There are 3 ways to turn a row about zero (a turn may also mirror it). The second row of each pair is the first, turned, with some noise.
Some pairs, each with its turn after it:
[ 0.27  3.74 -0.01  0.00]
[ 0.54  2.19  2.34 -1.93]	Z169

[ 1.84  1.65 -2.38 -1.16]
[ 0.75  1.27 -1.17 -3.25]	Z768

[-0.75 -1.96  2.93 -0.48]
[-0.05 -2.11  2.09  2.57]	Z127

[-0.81 -2.98  0.52  1.12]
[-2.57 -0.91 -0.09  2.09]	Z768

[-2.16 -1.11  2.22  0.82]
[-1.56  0.10 -0.18  3.60]	Z169

[-0.30 -0.82  0.69 -0.10]
[-0.14 -0.21 -0.72  0.98]	Z169

[-0.51  2.50  0.72  0.15]
[ 2.33 -0.03  1.35 -0.29]	Z768

[ 0.54  0.10  1.36 -0.84]
[ 1.10 -1.21 -0.35  0.44]	Z768

[-0.84  0.15 -0.03 -0.50]
[ 0.97  0.45  0.43 -0.17]	Z127

[-1.35  0.06  0.52 -0.14]
[ 0.46 -0.02  0.56  1.39]	Z169

[-0.93  1.05  1.73 -1.81]
[1.26 1.16 0.98 1.95]	Z127

[-1.06 -1.43  0.36  1.48]
[-1.95 -0.34  1.16  1.26]	Z768

[ 2.83 -0.01 -1.23  1.19]
[-0.74 -0.71 -0.73 -2.95]	Z169

[ 0.35 -0.21 -1.27 -0.03]
[ 0.05 -0.31 -0.81 -0.84]	Z127

[ 0.79 -0.42  1.63  0.62]
[-1.14 -0.22  0.33  1.44]	Z127

New pairs. What belongs after each?
[0.31 2.69 0.70 0.18]
[ 2.33 -0.72  1.38 -0.91]	Z768

[ 1.15  0.20 -2.23 -1.04]
[ 0.56  0.51 -2.41 -0.68]	Z127

[ 2.56 -1.74  0.49 -0.26]
[-1.44 -2.46 -1.65 -0.87]	Z768

[ 2.19  1.52 -0.59 -0.42]
[-1.01  2.07 -2.21  0.36]	Z127

[1.36 0.24 1.46 1.08]
[-1.75  1.02 -0.45 -0.66]	Z169

[ 0.05 -0.32 -1.37 -0.46]
[ 1.10 -1.41 -0.33 -0.71]	Z169

[-3.55  0.15 -0.45  0.11]
[ 1.76  0.06  2.21 -1.79]	Z127

[ 0.68 -0.44 -1.45 -1.76]
[ 1.19 -0.48 -1.70  0.56]	Z127

[ 3.93 -0.07  0.10 -0.24]
[-0.27  1.05 -2.49 -2.93]	Z169

[ 0.87 -2.37  0.89  0.36]
[-1.44 -0.64 -2.23  1.17]	Z169

[2.56 0.83 1.43 1.11]
[ 0.39 -2.50  0.86 -1.60]	Z768

[ 4.09 -1.49  2.74 -2.27]
[-1.31 -1.05 -2.17  5.11]	Z127

[ 1.46 -3.62 -1.14  0.68]
[-1.16 -3.17 -2.53 -0.34]	Z169

[ 1.83  1.24  1.45 -0.57]
[ 1.73 -2.08 -0.09 -0.84]	Z768

[ 0.61 -2.17  1.04 -1.24]
[ 0.16 -0.25 -2.57  1.13]	Z169

[-2.67  2.03 -0.25 -2.25]
[3.01 1.20 1.85 1.63]	Z169

[ 0.21  1.11 -2.21 -0.31]
[ 0.73  0.92 -1.33 -1.66]	Z127

[-2.57  0.29  0.67  1.30]
[-1.06 -0.10  1.52  2.12]	Z169

[-1.06 -0.13 -1.21 -0.82]
[ 1.73 -0.16 -0.16 -0.76]	Z127

[-3.03  0.82  0.90 -1.33]
[2.27 1.95 0.49 2.58]	Z768

[-0.88 -1.06  2.10 -1.09]
[ 0.03  0.63 -1.01  2.57]	Z169

[-0.42 -1.90 -1.34 -0.04]
[ 0.51 -2.41 -0.67  0.11]	Z169

[-0.11  1.87 -0.62 -0.48]
[ 0.18  1.73 -0.24 -0.15]	Z127

[ 2.49 -1.50 -0.27  2.02]
[-2.35 -1.28 -1.86 -1.94]	Z169

[ 0.12 -2.23  0.54 -1.06]
[-0.90 -0.67 -1.64  1.28]	Z768

[ 2.67 -0.47  0.79  0.71]
[-1.72  0.60 -1.88 -1.48]	Z169

[-0.64  0.42 -4.09  4.09]
[-2.15 -3.55  2.97 -2.43]	Z169

[ 2.23 -3.76 -0.82 -0.62]
[-0.15 -2.50 -3.78 -0.52]	Z169

[ 0.09 -1.78  0.08  2.16]
[-1.97 -1.50 -0.62  0.22]	Z169

[ 1.17 -0.85  2.69 -0.35]
[-1.19  1.96 -1.93  0.85]	Z169

[ 1.54  0.80 -0.20 -0.37]
[-0.33  0.95 -1.52  0.99]	Z127

[ 0.51  2.42 -0.31  0.40]
[-0.75  2.46 -0.52 -0.51]	Z127

[-0.24  0.30 -1.29  0.23]
[ 0.33 -0.98  0.54 -0.48]	Z169

[ 0.07 -1.94  0.80 -0.19]
[-0.46 -0.75 -1.82  0.99]	Z169

[ 0.78 -2.89  0.50 -1.33]
[ 0.77 -2.96 -0.73  1.74]	Z127

[-2.97  1.05  0.86 -1.61]
[2.66 1.59 0.08 2.22]	Z768

[-0.09 -0.23  2.51  0.82]
[-1.76  1.63 -0.60  1.09]	Z169

